The rows are grouped in 4 different ways at once. Each group adds its own fixed numbers to the row, and there is some noise. The rows also spread widely along 10 directions, which tell nothing about the answers.
(in the rows, 128 means zero)
Some rows, each with its group in each grouping after it:
[ 91 141 144 154 127 127 115 168 134 154 186  70 146 149 142 139 157 121
 140 156 171 100 117  80 150 135 169  67 177 131 153 145 129  94 118  88
 134 128 128 113 141]
J538 J376 (2) J506
[ 89 143 153 176 109 140 120 173  98 155 153  79 140 165 140  70 148  97
 104 167 164 130 102  81  99  86 168 135 183 137 133 126 146 107 108 130
 122 162 145 125 123]
J947 J159 (1) J210
[ 85 111 136 126 119 189 138 133 138 147 148 113  93 118 119 133 155 101
 114 119 134 123 134 141  68 103 141  98 121 156 146 125 109 132 137 144
 137 146 122 132 108]
J538 J376 (1) J157
[ 82 125 125  98 156  87  91 148 160 161 158 119 124 167 121 106 139 206
 123 111 169 131 193  65 159 101 147  77  95 139 147 168 111 145 138 157
 110 141 117  89 138]
J623 J486 (0) J652
[127 123 143 134 125 151 133 118 143 141 129 131 128 105 119  88 140 126
 112 143 144 124 148 127 101 112 122 153 133 163 126 126 118 149 110 153
 119 133 143 143 127]
J687 J532 (3) J652
[158 130 168 169 119 133 168 115 114 141 139 134 135 136 127  66 155 108
 113 156 146 116 105 128 110 133 157 171 156 135 150 113 152 112  94 129
 133 105 158 117 140]
J687 J532 (3) J506
[ 80 103 177 120 134 157 129 172  95 154 138 146 117 189 135  93 155 182
 114 131 119 126 117  66  89 104 153 122  99 147 166 155 106 132 120 130
 156 153 118 129 127]
J947 J281 (2) J210
[145 155 183 165 160 160 158  94 138 188 104 165 123 127 115  85 193 158
 136 124 121  92 143 104 118 166 167 132  93 116 149 131 144 129 117 142
 146 103  94  88 173]
J623 J281 (0) J157
[105 157 118 142 103  99 115 108 158 143 145  81 123  39 123 114 122  95
 118 103 151 102 161 166 133 123 133  64 137 171 169 123 133 134 105 107
 115 111 122 125 135]
J940 J486 (0) J210
[102 130 138 153 124 137 118 130 125 147 114 140 158  84 132 111 150 133
 110 129 119  91 120 116 128 134 107 106 143 159 158 126 115 118 107  69
 128 144 129 182 130]
J940 J159 (3) J506
[119 105 142 125 130 137 137 116 147 137 112 146 117  98 136 120 146 126
 113 111 128 106 130 139 108 147 105 115 113 161 172 108 102 122 117  89
 125 120 139 157 116]
J623 J376 (3) J157
[112 115 148 127 115 154  98 149 100 138 118 165 175 115 153  84 124 107
 115 162 130 138 157 126 133  76 106 173 144 167 109 136 109 144  76 130
  81 152 154 183 124]
J623 J281 (0) J652
[101 136 143 123 157 144 121 109 161 141 127  85 126 117  90 113 153 203
 128  88 157 103 131  41  86 153 121  90 113 168 136 154  54 197 154 136
 167 152 126 160 142]
J940 J281 (2) J157
[111 150 171 170 116 161 139 134  93 157 157 130 150 104 155 119 144 100
 136 144 139  82 115 124 138 134 158 105 156 148 148 139 146 122  85  96
 132 119 114 130 158]
J623 J376 (2) J506
[123 122 150 137 116  83 114 152 120 143 171  96 143 161 152  84 139 126
 126 148 167 125 118 115 146 126 165 116 159 143 183 133 128  95  96 101
 124 102 165 114 142]
J687 J281 (2) J210
[124 135 134 142 140 151 124 127 193 148 123 102 130 107 108 122 167 151
 134 155 146 104 150  99 134 156 123 115 131 149 122 124 110 132 132 129
 125 130 128 124 168]
J687 J532 (2) J506
[ 98 117 131 131 133 179 128 140 192 155  92 139 119 124 110 117 172 124
 103 162 126 135 157 118 112 127 112 132 107 132 122 105 116 117 139 137
 118 155 108 141 126]
J538 J376 (3) J652
[109 167 159 171 140 124 137 106  73 164 128 114 135 117 110  43 116 141
  90  97 175 107 120  71 104  77 151 132 144 153 147 146 135 190  95 150
 121 159 126 135 115]
J623 J376 (3) J157
[ 87 106 174 159 105 186 146 190  85 140 124 143 119 170 146  99 163 102
 116 183 108 124  89 114  78 109 150 150 149 133 156 103 149  78 101 106
 128 153 129 140 118]
J947 J532 (3) J210
[126 155 137 167 133 126 151 100 153 175  95 147 117  96 110  55 165 121
  94 129 139 125 151 135 129 121 153 137 106 122 151 113 150 109 117 142
 114 124 107  88 136]
J940 J376 (1) J157
[ 52  98 101 125  95 141 126 167 158 123 170  46  91 123 138 145 123  72
 118 137 164 130 129 164  85 117 129  62 164 166 172  98 104  90 134  94
 103 154 147 146  94]
J623 J376 (3) J157
[124 115 155 119 126 173 132 126 144 148 139 161 129 117 131 110 152 108
 118 146 134 134 159 142 112 114 135 142 102 154 120 135 112 138 112 154
 131 119 127 133 126]
J538 J376 (2) J652
[127  97 175 135 126 142 158 133 153 138 130 138 123 132 142 132 175 136
 124 148 119 102 104 107 111 176 130 124 116 136 169 107 106  89 136  81
 151 103 132 136 147]
J947 J376 (2) J506
[119 106 154 144 122  88 136 156 122 138 137 135 140 154 146  88 150 122
 110 162 131 125 118 114 131 123 137 137 145 127 179 109 140  72 111  81
 107 112 155 124 131]
J947 J532 (0) J506
[106 117 162 135 121 147 136 131 103 126 154 111 147 128 142 112 124 128
 124 130 155 110 105  89 101 120 123 127 154 169 141 136  88 161 110 112
 141 140 157 170 125]
J623 J376 (2) J506
[ 93 129 128 157 138 112 146 157 170 164 123 111 102 155 118  94 168 149
 108 161 137 126 130 110 134 136 155 103 131 114 179 108 162  67 134 103
 112 132 115  79 144]
J687 J532 (3) J506
[101  98 149 124 109  88 123 139  91 110 148  91 151 140 133  86 111 145
  95 112 156 123  88  74  83  96 109 139 166 164 170 123  82 154 128  89
 129 143 186 189 102]
J947 J486 (1) J506
[125 102 139 124  96 172 108 157 135 119 165 134 147 105 149 124 133  72
 132 174 133 128 167 170 124  93 113 143 145 172 110 128 117 109  90 130
  87 128 160 157 131]
J947 J532 (0) J506
[137 142 117 147 126 107  79 145 206 152 128  88 171 108 133 122 176 109
 135 172 153 108 165 129 197 167 119 107 161 132 135 118 120  78 107  85
  96  94 148 125 157]
J538 J281 (3) J210
[151 120 156 142 131 163 122 121 138 124 172 114 161 116 140 129 155 114
 159 155 156  97 144 115 133 160 128 146 165 164 102 147 104 149  94 138
 131 101 165 143 151]
J623 J532 (3) J652
[148 124 145 120 144 127 124 108 174 133 154 110 134 137 105 102 143 145
 130 132 172 122 163  98 120 131 129 140 117 153 118 148  84 160 131 161
 139 102 162 118 141]
J538 J532 (2) J506
[132 153 143 160 135  98 129  95 139 146 122  98 148  71 119  83 129 137
  96 111 165  94 119  96 127 132 124 118 153 158 158 118 122 158 107 105
 123 125 137 151 131]
J687 J376 (3) J652
[106 137 147 149 118 138 134 139 129 149 125 115 131  94 133 113 147  82
 119 143 136 105 117 145 103 130 140 109 156 147 167 108 133  98 110  87
 122 116 134 139 130]
J538 J532 (2) J157
[101 115 147 139 114 173 144 121 150 136 115 125 121 111 119 101 142 107
 119 143 125 128 147 134  87 120 115 140 118 159 129 108 105 143 119 139
 117 149 134 152 134]
J623 J281 (0) J506

New rows. What belongs after each?
[ 87 113 121 148 115 175 131 142 169 139  63 154 128  75 120 111 163 106
 100 176  97 130 142 146 103 127  83 144 125 149 131  86 125 104 122 103
 101 162 112 177 126]
J940 J532 (3) J652
[109  85  97 104 101 149  89 167 168 113 115 126 151 126 143  91 116  76
 103 175 161 169 173 160 132  76  81 171 153 170 110  99  84 119 107 129
  51 164 190 189  94]
J623 J376 (3) J157
[ 66  97 109 106 132  93  83 184 166 135 154  71 139 150 138 151 145 132
 122 135 164 123 121  92 124 129 127  57 162 151 181 127  80  82 147  57
 120 148 158 159 109]
J538 J159 (2) J157
[107  94 157 123 122 155 119 149 120 119 154 115 156 136 150 143 145 142
 125 141 144 111  94  87 111 144 115 119 169 166 148 131  87 130 112  87
 140 142 159 193 122]
J687 J376 (3) J652
[113  84 156 120 114 174 141 126 133 123 140 140 129  96 146 166 151 130
 131 125 102  91  97 143  99 163 105 100 129 165 176 118  98 106 115  66
 152 121 137 186 124]
J687 J376 (3) J506
[112 130 150 120 132  68 101 136  87 153 145 158 159 123 157  86 123 161
 111 111 144 107 140 108 172 105 134 113 138 150 181 160 136 127  80  82
 106 103 141 136 125]
J623 J486 (3) J652
[107 139 148 146 131 175 145 128 149 180  88 153 104 120 107  86 174 115
 106 143 117 125 144 141  91 118 148 133 103 126 154 107 145 105 120 135
 126 141  97 110 130]
J538 J281 (3) J157
[149 105 170 148 123 152 157 127 140 145 132 144 127 142 138 106 179  88
 119 159 133 116 107 146 111 160 149 149 139 119 165  97 134  77 111 103
 140  93 151 117 125]
J538 J376 (3) J157
[112  91 153 133 100 205 136 156 147 127 151 137 120 119 138 153 164  92
 140 173 106 112 134 158  94 139 123 131 136 162 131 115 115  87 113 109
 129 130 135 150 136]
J947 J532 (3) J506
[ 80 122 145 145 112 146 140 139 101 151 153 140 112 117 145 106 139 110
 104 133 136 122 127 147 108 107 156 106 130 146 172 132 153 105 100 112
 128 135 113 127 110]
J940 J376 (3) J652
[ 95 133  98 144 109  75  93 151 164 122 122  37 164 118 117  72 114 121
  93 157 188 145 118  76 130  95 102 130 204 157 136  98  95 134 135 100
  77 172 190 176 118]
J687 J486 (1) J506
[ 78  96  97 101 103 144 101 177 180 129 141 110 117 138 140 111 125  99
 105 176 156 173 183 146 120  70 122 126 134 160 122 111 112 105 126 155
  69 178 148 140 109]
J687 J376 (0) J652
[107 109 163 151 104 100 137 154 108 122 163  98 151 135 163 118 155  90
 133 158 150 119  82 119 116 151 151 117 190 131 174 102 134  78 110  71
 137 113 168 142 132]
J940 J486 (0) J652
[119  83 154 115 124 115 154 129 154 133 168 131 102 169 136 123 176 142
 136 134 138 131 119 129 102 167 160 130 123 125 172 124 113  90 142 128
 165  84 155  92 130]
J940 J486 (1) J652
[122 173 151 146 163  49 129  82 153 175 102  95 133  89  90  77 150 184
  97  70 166  84 119  63 127 151 144  74 120 125 197 127 118 159 140  90
 153 103 117 109 146]
J538 J486 (2) J157
[102 134 131 155 136 147 116 143 170 133 120  80 152 103 118 143 161 138
 134 148 136  89 129  85 132 163  95  95 160 155 133 117  95 127 132  82
 119 147 130 163 150]
J623 J532 (3) J506
[ 57  90 138 115 128 154 160 151 162 146 111 148  75 135 120 136 167 154
 107 132 102 132 132 118  72 142 128  84  81 132 182 101 113  94 155 109
 152 157  90 128 117]
J940 J376 (0) J652
[ 78 108 119  97 119 118  86 167 130 140 176 144 143 103 165 145 123 139
 128 133 140 120 171 144 166 104 126  70 121 168 158 165 110 104  98  94
 104 128 120 147 119]
J940 J376 (2) J652
[152 136 138 122 151 134 112 101 159 154 105 159 151  96 108  86 144 139
 101 122 154 126 181 109 139 100 116 145  98 150 119 137 102 162 111 157
 103 126 135 142 129]
J538 J376 (0) J157
[116 129 166 143 122 151 146 117 101 152 155 145 130  90 138 127 140 101
 118 114 122  92 118 141 112 120 143  92 123 152 171 140 135 127  95  96
 138 105 117 136 129]
J538 J376 (0) J506
[122 120 146 147 110 172 131 137 164 134 128 133 136  88 146 142 172  90
 138 169 122 106 134 152 136 169 126 116 136 153 135 109 114  95 107  99
 131 113 128 144 153]
J940 J376 (2) J210
[163 130 127 150 122  91 105 119 176 123 144  92 169  85 142 102 143  92
 129 165 172 112 142 146 158 154 113 148 184 157 131 106 123 104  92  97
  93  89 183 148 145]
J687 J532 (3) J652
[117 143 172 155 127 157 141 120  89 160 129 161 148  99 129  91 140 110
 106 132 124 105 123 118 118  93 142 131 126 141 154 134 145 137  85 117
 126 134 114 139 130]
J538 J376 (0) J506
[162 126 165 140 122 116 135 116  99 133 151 161 166 113 145  84 132  96
 120 143 144 107 130 147 135 113 130 170 145 150 148 135 127 124  78 109
 120  79 175 145 130]
J538 J532 (2) J506
[118  83 116 102 132 132 123 137 181 119 146 110 114 132 118 127 157 148
 133 131 154 132 155 126 107 142 107 116 119 164 147 125  80 119 145 130
 125 127 166 144 118]
J940 J532 (3) J157
[ 99 110 120 145 101 117 117 145 146 142 101 146 152  93 157 101 136  81
 100 161 111 128 135 170 137 112 103 140 145 151 164  98 125  72 104  70
  78 129 152 166 122]
J623 J159 (1) J506
[117 105 153 137  95 167 154 108  96 124 122 167 129  70 143 107 129  92
 103 122 102 117 112 171  83 109 108 149 123 170 157 115 111 134  96 101
 136 125 143 181 109]
J940 J376 (1) J506
[ 96 120 157 128 131  94 129 139 118 148 146 125 122 137 139 102 150 166
 121 115 135 109 122 104 122 144 152  87 108 145 198 143 115 109 117  88
 156 105 121 118 134]
J940 J281 (2) J210
[112 129 149 142 109 184 115 147 138 146 153 134 142 108 138 130 170 111
 145 167 136 110 147 139 133 136 148 121 151 151 111 141 137 117  98 133
 129 133 121 132 149]
J940 J486 (3) J652
[100 145 160 143 149 160 126 150  83 193 100 212 130 126 136  72 166 176
 100 144  96 108 142 117 143  77 158 135 101 124 156 162 175 106  84 130
 109 139  85 107 139]
J687 J532 (1) J157
[ 98 182 145 173 102 177  94 158  96 159 198  86 164  98 139 110 127  88
 139 166 169  95 158 121 146  76 171  98 183 169  97 173 157 141  70 140
 100 146 113 121 157]
J947 J532 (2) J506
[126 114 140 160 116 126 128 158 153 121 156  67 157 174 133  95 152 114
 116 185 186 132  95  73 128 134 139 154 201 136 130 100 104 103 123 110
 114 150 187 152 130]
J687 J376 (3) J506
[ 64 115 155 134 111 183 103 195  93 149 147 137 160 141 162 136 150 102
 129 178 115 115 112 121 113 100 136 112 168 151 139 139 126  93  92  83
 121 157 121 171 131]
J538 J281 (2) J652
[ 87 117 117 106 127 174  78 168 145 146 150 134 138  98 135 151 144 147
 132 134 132 102 176 131 134  98 113  82 125 180 127 162 104 126 107 110
 101 149 115 160 128]
J947 J532 (3) J157
[ 79 109 132 122 124  97  96 174 149 146 150 106 142 144 145 125 142 158
 123 147 136 114 135  95 146 130 126  82 139 151 176 135 102  88 122  61
 108 128 131 144 137]
J947 J281 (2) J506
[126 109 122 110 127 158 108 111 166 136 111 126 139  88 116 112 145 138
 117 122 129 123 149 134 104 121  97 143 124 179 130 121  72 151 122 129
 116 136 156 179 126]
J687 J281 (1) J157
[ 90 116 117 124 113 131 116 161 195 148 169  82  93 125 133 150 156 112
 129 141 148 117 167 153 141 142 150  51 120 153 168 126 129  72 128 107
 113 116 111  92 134]
J947 J376 (3) J210
[ 96 137 155 154  98 215 128 155  82 147 162 142 133 120 138 103 139  60
 124 172 136 128 145 159  89  59 157 156 159 157  95 146 157 134  80 168
 116 149 125 133 123]
J538 J532 (1) J652
[102 114 154 146  85 135 130 165  78 116 170 112 140 126 168  94 113  55
 121 160 152 129 116 163 108  92 145 136 175 166 155 124 135 112  74 106
 107 120 173 143 118]
J623 J532 (2) J210
[ 87 106 143 113 114 112 113 152 119 131 205  97 129 140 148 143 138 145
 144 124 159 110 133 120 131 126 157  67 143 157 172 163 109 116 116  97
 146 117 146 125 133]
J940 J486 (2) J506
[132 128 117 114  87 149  88 125 143 128 144 131 163  52 150  97 111  60
 118 160 153 140 191 195 145  67 111 152 156 185  98 127 126 144  73 151
  60 129 165 163 126]
J687 J486 (0) J652
[160 138 176 159 133 163 134 109 123 136 193  88 153 148 123 110 163 109
 146 146 194 103 124  84 118 145 168 150 175 143  95 150 114 159 103 168
 155 103 161 118 143]
J538 J376 (3) J652
[100 131 154 161 115 139 128 155 138 132 144  87 147 112 146 135 168 109
 138 158 144  99  94  99 130 169 140  89 170 141 156 117 117  95 116  73
 144 127 133 149 151]
J940 J376 (2) J210
[120  86 142 135  82 188 153 128 138 114 147 142 120  93 152 126 150  44
 125 170 123 137 129 202  83 131 128 163 143 162 130  94 110  97 108 127
 126 113 164 158 114]
J940 J376 (1) J652
[ 59  82 129  94 112 132  92 196  98 135 162 148 136 160 169 131 125 138
 117 151 128 140 145 133 137  83 124 103 139 157 162 148 124  98  92  92
  93 156 142 159 100]
J623 J486 (3) J652
[ 71  94 133 115 129 131 136 159 131 140 133 141 107 153 131 117 138 156
 112 132 119 125 140 117 108 110 117 103 109 147 178 131 115 101 124  98
 117 145 127 137 110]
J623 J532 (3) J506
[116 108 125 135 102 190 126 137 216 124 110  91 127 101 115 119 159  88
 132 184 139 139 148 146  92 146 102 152 146 168 104  81  81 123 135 133
 108 150 158 166 150]
J687 J281 (2) J506
[113 145 106 132 112  94 119 102 182 153 110 125 127  46 126  87 120 102
  92 120 140 120 166 180 130 110 116 103 117 170 171 108 126 112 105  94
  91 117 129 136 132]
J687 J159 (2) J506
[114 133 142 154 133 175 152 125 187 143 102  91 105 118  90 113 184  97
 124 156 141 126 133 111  72 144 132 128 134 129 123  88 120 118 153 151
 136 150 126 122 141]
J538 J532 (0) J157
[146  70 157 108  92 158 117 150 121  94 201 128 165 144 171 145 153  75
 163 173 154 135 126 154 122 144 134 161 180 162 114 133  90 108  96 124
 131 102 212 167 129]
J940 J486 (0) J652
[ 96 131 165 151 133 148 142 142 101 151 160 139 124 113 144 137 168 146
 135 125 118  86 109 115 113 151 155  84 136 142 172 148 145 106 106  93
 161 115 102 119 142]
J940 J532 (3) J652
[ 84  80 152 113  96 212 138 161 127 128 177 128  88 156 138 132 142 102
 125 149 128 147 143 148  67  92 150 131 103 165 125 136 104 123 121 171
 140 144 136 131 109]
J947 J376 (1) J210
[115 158 167 174 101 162 129 129 109 143 150  87 147  77 141 115 139  80
 124 138 144  82 108 120 113 135 151  99 170 165 145 123 134 135  91  94
 138 120 126 146 150]
J947 J376 (2) J210
[ 93 118 119 137  98 143 121 150 145 144 162 124 117 102 149 112 140  80
 116 157 144 131 157 184 131 114 144 105 140 151 152 118 142  84 101 112
 102 124 125 120 118]
J940 J376 (3) J652
[110 113 120 130 107 144 136 132 192 135 114 121 119  75 129 128 148  97
 122 161 115 122 150 173 111 139 111 111 129 161 154  95 118  96 122  97
 107 123 134 141 143]
J687 J532 (2) J506
[ 69 115  93 101 127  91  72 189 195 149 178  89 126 130 149 158 145 139
 132 153 151 127 192 131 174 116 133  42 132 149 159 144 126  64 126  93
  84 124 113 101 143]
J947 J532 (0) J652
[ 78  89 112 111 128  99 124 163 179 136 139 115 106 153 127 122 150 156
 107 138 140 138 145 113 134 133 116  87 113 136 183 115  99  80 146  85
 113 142 134 132 110]
J940 J376 (3) J506
[ 93 131 109 143 110 115 107 139 193 163 111 102 128  74 135 113 157  89
 102 148 134 122 156 154 126 130 124 104 135 150 147  97 130  81 131  94
  96 128 120 128 138]
J947 J159 (1) J652
[ 67 103 147 126 118 167 128 178 121 133 184 100 113 160 140 143 152 129
 144 159 143 127 123 103  84 116 155  92 147 149 138 146 121 110 130 136
 145 159 126 130 124]
J940 J532 (0) J652
